There are 5 ways to turn a row about zero (a turn may also mirror it). The second row of each pair is the first, turned, with some noise. The first 45 pairs use one turn. New pairs use 3 turns, one after the other, and a turn may come again.
Some pairs, each with its turns in order after it:
[-2.47  2.97  3.09  0.10  2.51  4.19  0.11 -0.73]
[ 2.22 -0.28 -2.09 -0.23 -5.92 -1.63 -0.84  1.49] -> (4)

[-1.36 -3.60  1.42  1.39 -0.13 -1.52 -1.99 -4.25]
[-4.58 -2.11 -3.09  1.57  0.98  0.02  0.01 -1.60] -> (0)

[-2.52 -1.47  3.10  1.68 -2.75 -0.78  3.37  4.04]
[-2.04  2.97  3.50 -1.74  2.39  3.31 -3.75 -0.21] -> (0)

[-3.87  1.42  3.86 -1.73 -2.20 -2.27 -3.13 -0.06]
[-5.22  3.69  0.94 -1.19 -1.45 -2.34  0.97 -2.12] -> (0)

[-1.40 -3.77  0.87 -1.32 -0.79 -1.99  3.22  0.04]
[-3.01  0.97 -0.81  0.37  0.01  4.21 -1.13  2.05] -> (0)

[ 1.29 -1.48  1.40  3.50  3.96  4.21 -1.49  0.21]
[-5.40 -0.57  1.86  2.72 -0.02  1.29 -3.76 -0.02] -> (3)

[ 1.66 -2.26 -2.35  1.64 -3.06 -0.92 -1.64  1.98]
[-0.41 -2.16  2.50 -3.42 -2.20  0.62  0.96  1.95] -> (3)

[ 1.26 -3.89  4.16  2.51 -3.98 -0.49  1.17  3.24]
[-2.37  3.01  0.99  0.04  6.72  1.21 -2.64  0.26] -> (0)

[-2.88  1.36 -4.18  0.29 -2.46 -1.66 -2.63 -2.34]
[-1.91  4.96  2.41  3.44 -1.28 -0.05  1.65  1.08] -> (2)

[-1.50  2.76 -2.22 -1.83  3.73 -0.49 -1.10  0.10]
[-3.28  2.44 -0.37 -0.24 -2.70 -2.16 -2.31 -0.43] -> (4)

[-4.07  2.76 -0.01  0.69  0.08  4.26  3.23 -0.51]
[ 1.65 -2.38  1.20 -0.29 -1.99 -0.67  1.61  6.24] -> (2)

[-3.40  3.44 -0.02 -0.97  2.96  1.15 -3.30  0.49]
[ 0.42  3.20 -0.13 -1.33 -3.13  0.01 -3.16  3.81] -> (2)

[ 0.87  3.45  3.96  4.20  3.43  0.88 -2.86 -2.99]
[ 2.30  4.14 -0.23 -0.16 -6.04  1.60  3.49  1.04] -> (4)

[-1.29  3.61 -0.09  1.90  4.09  2.75  0.01 -1.26]
[-0.99 -4.42  2.11 -3.22  0.26 -0.61  3.03 -1.09] -> (1)

[-1.11  4.16  2.38 -0.16  1.82  3.37  3.28  2.14]
[ 1.69 -1.54  5.89 -3.09 -1.33 -0.71 -1.02  1.60] -> (0)

[-1.75 -0.67  2.07 -2.03  2.83 -0.43  1.99 -3.85]
[ 0.15  0.33 -2.84  2.30  1.52 -1.90 -0.49 -4.55] -> (3)

[-3.88  4.11 -3.58  0.20 -0.42 -3.51  4.15  2.41]
[ 1.71  1.19 -1.49  1.19  1.31 -3.68  7.07  3.28] -> (3)

[ 1.16 -3.86 -3.41 -3.64 -1.78  0.45 -0.65 -0.06]
[ 2.07 -5.49  0.45 -1.99  0.68  1.86  0.72 -1.25] -> (3)

[-2.72 -2.57 -0.96  1.11 -1.19 -2.52 -1.45 -1.41]
[ 0.68  2.95 -2.44  0.00  3.73  0.36 -0.29  0.14] -> (4)

[-3.31  2.98  0.95  0.97  1.41 -1.11  0.00  0.09]
[ 2.85 -2.22  2.96 -0.50  0.62 -0.09  1.21 -0.36] -> (1)

[ 3.38  3.05  4.19  1.67 -0.13  4.17 -1.87  3.18]
[ 3.93 -1.00  2.56 -6.22 -0.14 -2.35 -2.28 -1.15] -> (2)

[-1.50  3.93  3.96  3.11  4.21  3.57  2.93 -3.14]
[-0.64 -7.16  4.95 -3.36 -0.65 -1.53 -0.81 -0.47] -> (0)

[-1.46  4.14  2.07 -3.07 -1.33 -2.12  2.89 -0.64]
[-2.15 -1.58 -0.54 -4.66 -1.58  1.79 -1.97  3.52] -> (4)

[ 0.28  2.95  2.70 -1.66  3.19  4.10 -1.59  1.47]
[-0.78 -1.35 -0.80 -3.82  3.53 -2.79  2.98 -0.96] -> (1)

[ 0.96  3.68  1.03  0.65  3.86  1.36 -1.71  2.25]
[-0.23  0.43  0.67 -4.85 -1.62 -0.03 -3.35  1.19] -> (2)

[-0.91 -3.71 -0.74  3.64  1.44 -0.04 -1.78 -4.12]
[-0.45 -0.69  2.40  2.88 -2.83  4.70  0.14 -2.00] -> (2)

[-0.76 -2.17  2.04 -2.51  3.14  0.78  1.57 -2.45]
[-1.37 -1.77 -4.73  1.28 -2.17  0.93 -0.18 -0.61] -> (4)

[-4.22 -4.01  3.41  3.61 -0.61  3.91  3.07  3.02]
[-1.84 -2.05  0.75  6.38 -6.76 -0.30  0.27  0.64] -> (3)

[ 0.38 -0.37 -2.15 -1.03  3.18  0.30 -0.54 -2.56]
[-2.08 -1.31  0.47  0.28 -2.69 -2.40  0.53 -1.81] -> (1)

[ 0.64 -0.34  4.24  4.13 -3.03  0.62  3.22 -2.90]
[ 2.03 -3.83  1.75 -0.20 -2.90 -1.00  5.15 -2.72] -> (2)

[ 4.03  2.54  2.60  2.56 -2.13 -2.39  3.59 -3.65]
[-2.34  4.53 -4.89 -3.59 -1.97  0.90  0.71 -1.16] -> (3)

[ 2.56  3.65  0.04  2.44 -0.75  4.19 -2.87  0.40]
[ 1.55  0.75  5.94 -3.39 -0.69 -1.36 -1.91  0.02] -> (2)

[-2.08  1.95 -3.79 -2.03 -1.06 -4.24  2.94 -0.13]
[-3.46  0.75  0.26 -3.85  2.51  0.89 -4.09  0.15] -> (4)

[ 0.99 -1.58  0.74  0.88 -4.01 -0.16  3.92  0.33]
[-0.49  0.76  2.06  1.42  3.34  3.72  0.08  0.28] -> (0)

[ 1.58 -0.23 -0.81  2.28  1.49  0.80 -3.32  1.96]
[-2.40  0.02  4.04 -0.73  0.49  0.67 -1.66  1.64] -> (3)

[ 1.66 -0.22 -3.97 -3.46 -2.58  0.95 -1.01 -0.40]
[-1.30  3.57 -2.68  2.66 -1.44  0.18  2.16 -2.57] -> (1)

[-2.71 -2.31 -4.15 -3.65  1.58  0.45  3.49  1.24]
[ 0.00 -2.40 -2.48  6.06 -1.24 -2.60  1.78  0.64] -> (1)

[ 2.13  2.34  2.96 -2.97 -2.58 -1.94 -3.25 -4.13]
[ 3.16  4.28 -1.01 -4.03 -1.75 -0.52 -1.12 -3.30] -> (1)

[-1.83  0.51 -0.38  0.15  3.11 -2.19 -1.00  3.49]
[ 0.01 -0.43  3.82  2.06  2.02 -3.05  0.90  1.19] -> (1)

[-4.10 -1.82 -2.92 -0.95 -1.17 -0.42  3.32  3.30]
[ 1.84 -3.57  0.33  2.60 -1.22 -1.51  4.99  1.15] -> (3)

[-0.34  3.50  1.73  0.92  0.96 -3.71 -1.00 -1.43]
[-1.50  3.29 -0.01 -3.06 -1.40  1.47  1.30  1.76] -> (4)

[-3.08 -1.69  3.65 -3.24 -2.01  2.25  3.72 -1.61]
[ 4.37 -2.96 -5.46  0.41  0.81 -0.56 -1.57  0.07] -> (1)

[ 1.39 -0.79 -2.09 -1.78 -1.38 -2.38  3.28  1.28]
[ 1.50  1.99 -0.76 -0.18  0.31  4.21  1.42  1.74] -> (0)

[-3.57 -2.29  3.27  2.50  0.05  0.16  1.89 -3.79]
[ 3.92  0.62 -5.40 -1.28 -0.42  2.66  0.08  0.02] -> (4)

[ 4.15 -0.11  0.56  1.12 -3.33  1.48 -0.26  2.75]
[ 1.96 -0.17  2.22 -2.65  3.77 -1.88  1.07 -2.78] -> (2)

New pairs. What belongs after each?
[ 2.85 -1.55  0.38  4.14 -1.39 -2.62  0.51  1.57]
[-2.28  2.94 -0.90  2.00 -0.33 -4.00 -3.23 -1.39] -> (0) (2) (0)

[ 3.23  3.08 -1.90 -1.35 -0.74  3.82  0.07 -0.25]
[ 3.12  2.56  1.97  0.48 -0.11 -3.69  0.76 -2.53] -> (4) (3) (2)

[ 0.09  0.68 -3.66 -0.58  3.87  3.78  1.40  3.60]
[-1.50  2.17 -3.99  2.00 -0.44 -5.41 -1.09  1.01] -> (3) (0) (0)

[ 4.10  2.88  1.42  3.97 -2.66  3.88 -2.36 -0.57]
[-0.89  3.58  3.53 -3.59  0.21  2.44  2.11  4.26] -> (3) (0) (4)

[ 0.93  1.29  0.24 -0.45 -0.21  2.03  2.54  2.91]
[ 0.02 -1.46  2.76  2.65 -0.40 -1.53  1.26  1.23] -> (1) (0) (4)

[-2.56  2.87  1.30 -0.27  1.68 -3.39  0.41  0.00]
[ 0.32  0.73 -0.03  2.21  2.13 -4.60  1.00 -0.67] -> (0) (4) (4)

[ 1.92  1.53  0.90 -3.00 -4.23 -3.85  2.92  0.67]
[ 0.73  0.58  2.84  2.02 -3.41  2.90 -4.30 -2.53] -> (2) (2) (0)

[-3.91 -2.11  0.43 -3.55 -0.32  2.30 -3.66 -2.08]
[-0.45 -0.42  3.11  3.10 -5.19 -1.97 -1.46  1.20] -> (0) (0) (2)

[ 0.78 -2.20  0.08  0.32  1.35  2.65 -1.26  2.97]
[-1.23  1.06  1.51 -0.48 -2.61 -1.00 -0.37 -3.22] -> (1) (1) (3)

[ 0.06  0.35  1.95 -3.12  3.57 -0.13 -3.51 -1.96]
[-0.46 -3.50  2.07  1.75 -2.09  0.46  3.94  1.72] -> (0) (2) (1)

[ 2.08  4.00 -1.22 -2.79  2.24  1.75  1.50  0.28]
[-0.62 -2.95 -3.27  1.27  0.76 -2.34 -3.30  1.92] -> (0) (4) (1)

[-3.15 -3.63  1.84  4.04 -3.37 -2.17  1.36 -3.85]
[ 0.80 -3.66 -0.36 -0.45 -3.72 -1.99 -6.34  2.82] -> (4) (3) (0)

[-4.19  3.44 -2.33 -2.67  1.22  3.16 -2.88 -1.52]
[-1.74  5.28 -3.02  3.16  1.31  1.31 -3.45  0.12] -> (4) (1) (3)

[-3.84 -2.14 -1.97 -0.25 -2.09 -4.18 -0.40 -0.25]
[ 0.04 -2.41 -0.62 -0.88 -3.39 -2.65 -3.80 -2.37] -> (3) (0) (4)

[ 1.03 -3.55  0.17  1.18 -0.13 -0.73 -2.19  0.05]
[ 0.39 -0.04 -1.91 -0.07  2.53  1.50  1.66 -2.20] -> (2) (0) (4)

[ 4.00  2.27 -3.28  1.16 -4.25  1.80 -0.24  3.29]
[-2.68  2.06 -5.16 -0.41  2.90 -1.23 -0.70 -4.19] -> (2) (1) (2)

[ 2.95 -1.92 -2.98 -1.30  1.18 -1.78  3.76  3.81]
[ 0.13 -5.80  0.38 -3.80 -0.26  0.88 -1.89 -1.75] -> (3) (4) (3)

[-3.64  3.91  0.87  4.24  0.36 -2.90  0.28  3.96]
[ 4.41 -1.79  0.68  3.33 -0.97  2.53 -1.14  5.38] -> (0) (0) (1)

[ 3.28  2.61 -2.69  3.23 -3.59  2.98 -1.95 -2.12]
[-0.54 -3.74 -1.50  2.98  2.76  4.83 -2.87  1.56] -> (0) (0) (2)

[-4.24 -3.81  3.10  0.22  4.22  4.07 -1.27  1.17]
[-3.80  2.65 -0.88 -3.19  5.18 -2.16  3.21  1.90] -> (0) (3) (0)

[ 3.25  3.11 -2.54  3.03  3.28 -2.98 -2.21  0.79]
[-1.16 -1.20  1.73 -3.54  6.16  1.94  0.75  0.16] -> (4) (2) (4)

[ 1.57  1.81 -1.39 -1.86 -3.96  4.01  2.96  3.58]
[-3.36  5.83  0.68  1.16 -1.10 -2.88  1.63  2.54] -> (4) (1) (4)

[-1.97  3.79 -3.61  0.02  3.93  2.86 -3.54 -1.86]
[-0.09  2.18  1.09 -2.74  2.06  4.27  4.25 -4.07] -> (0) (1) (1)

[-2.53 -4.09  1.46  2.50 -0.51 -3.99 -3.53  2.51]
[ 2.39  2.38  4.85 -1.09  2.49  1.89  3.28 -3.25] -> (0) (4) (1)

[-1.76  0.03  2.78  1.46 -3.55 -2.71  0.09  1.72]
[-1.91 -1.08 -2.34  1.28  1.47  2.16  2.80  3.22] -> (0) (1) (0)

[-2.55 -0.36 -0.28  2.92 -3.53  3.60  1.76  4.07]
[-3.24 -3.86  2.61  1.21 -2.51 -2.46  3.20  2.90] -> (4) (3) (0)

[ 0.79  2.97  2.67 -3.92  3.37 -2.82  2.35  2.50]
[ 3.09  1.58 -5.94 -3.33 -1.89  1.26  0.29  0.62] -> (0) (2) (0)

[ 0.84 -2.27  1.93 -1.51  3.52 -1.23  0.79  0.17]
[-0.43  2.28 -3.33  1.08 -0.51 -0.70 -1.82 -2.25] -> (3) (1) (1)

[-2.99  4.12 -3.78  3.96 -2.65  2.25 -2.99  1.50]
[-1.21 -0.70  6.33 -3.44  4.99  0.09  0.16  2.27] -> (3) (3) (0)

[-1.72  3.34 -1.31 -4.20 -3.64  1.91  2.44  3.63]
[ 3.49 -4.35 -1.02 -3.96 -1.24 -1.31  1.93  4.28] -> (2) (3) (1)

[-3.34 -1.05  1.54 -3.64 -2.54  4.07 -0.70 -2.65]
[-0.68  2.41  4.15 -2.46 -2.24 -4.02 -2.36  0.34] -> (2) (1) (0)

[ 2.56 -3.26  0.21  0.54 -1.90 -0.51  2.39 -3.23]
[ 0.65  0.31 -4.51  2.20  0.85  1.40  0.48  2.47] -> (3) (3) (0)

[ 3.13 -1.43 -2.51  1.66  1.22 -2.52  1.79 -3.28]
[ 2.83  0.30 -2.18  1.43  3.71 -1.94 -3.24 -0.13] -> (0) (0) (0)

[-1.10 -4.12 -3.13 -2.19  0.45  3.01  4.23 -1.83]
[-2.72 -0.73 -0.13  2.13 -3.97 -2.03 -4.48  3.08] -> (1) (1) (3)

[-4.19  3.67  2.35 -0.40  1.41 -0.63 -2.40 -2.93]
[ 0.97  0.14 -1.12 -2.00  5.58 -4.23 -0.26 -0.51] -> (2) (3) (2)

[-0.67  3.55 -4.14 -0.42 -4.04 -0.51  3.01  0.80]
[-2.59  2.04  1.28  2.33 -1.74  0.88  0.59 -5.74] -> (0) (0) (3)

[-0.68 -3.55 -1.66  2.78 -2.32 -1.74  0.97 -2.61]
[-1.74  0.07  2.04  2.40  2.54  0.34  1.00 -4.30] -> (4) (4) (0)

[ 3.73 -1.42 -4.15 -2.27  1.84 -3.22  1.01  3.29]
[-0.30  0.10 -4.08  3.62 -0.97 -1.50  5.13  2.11] -> (0) (1) (3)

[-3.67  2.09 -0.67 -3.16  1.20 -0.95 -2.90  0.45]
[1.50 3.20 2.33 2.06 0.57 3.54 2.10 0.84] -> (2) (3) (3)

[-0.98 -2.10  3.10  2.92  0.87 -3.68  1.18 -3.40]
[ 1.36 -0.76 -0.26 -4.61 -0.43 -1.92  2.23 -3.95] -> (1) (4) (4)

[-3.98 -1.58  2.83 -2.88  2.70 -0.97 -2.53  0.81]
[ 2.94 -4.17  1.96 -1.79 -2.74  0.69 -2.95 -0.32] -> (3) (4) (4)

[ 3.26 -1.76 -0.51 -1.41  3.01 -3.54  2.09 -0.48]
[ 2.39 -1.04  0.19 -3.28 -1.75 -0.23  3.86 -2.28] -> (1) (0) (1)

[-1.76  0.07 -1.06 -1.28  1.28 -0.38 -3.12 -0.58]
[ 2.44  1.25 -1.59  1.29  0.62  0.53  1.69  1.55] -> (4) (2) (3)

[-4.14 -2.20  0.97  4.01 -2.98 -2.78  3.01  1.84]
[-1.75 -4.93 -1.78  4.95 -0.87  2.81  2.40  0.91] -> (2) (3) (1)

[ 3.08 -2.21  2.83 -2.76 -1.88  0.53  4.18 -3.83]
[ 3.14 -3.53  1.94 -3.13  0.19  2.66 -3.52 -3.01] -> (4) (2) (2)

[ 1.16 -0.43 -3.84 -1.55  0.15  1.19 -1.86  2.36]
[ 2.55 -2.62 -1.85 -1.28 -2.89 -2.13 -0.18 -0.32] -> (0) (4) (2)

[ 1.32 -1.07 -0.73 -0.01  4.24 -3.79 -1.83 -0.60]
[-0.45  0.32  2.63  1.19  1.10 -3.93 -3.58 -0.79] -> (0) (4) (3)

[ 1.95  0.43 -1.92 -3.80 -3.81 -2.55 -0.69 -1.67]
[ 3.04  0.72  2.46  3.77 -2.86  1.95  2.40  0.17] -> (3) (1) (1)

[ 0.48 -1.33 -0.27  2.46 -0.45  2.41  3.31 -0.23]
[-0.41 -1.67  0.89  1.50  1.12 -2.94 -0.45 -2.68] -> (3) (0) (0)

[-3.27 -2.38  1.31 -2.36  2.29  3.32 -2.19 -1.21]
[ 1.06  1.08 -0.15  1.68  3.23 -0.28 -4.64 -2.49] -> (1) (0) (4)

[-0.60 -1.08 -4.08 -0.24  0.20  1.70 -2.08 -1.30]
[ 1.15 -3.48 -0.50  0.02 -2.97 -1.56  0.88  0.71] -> (0) (2) (2)

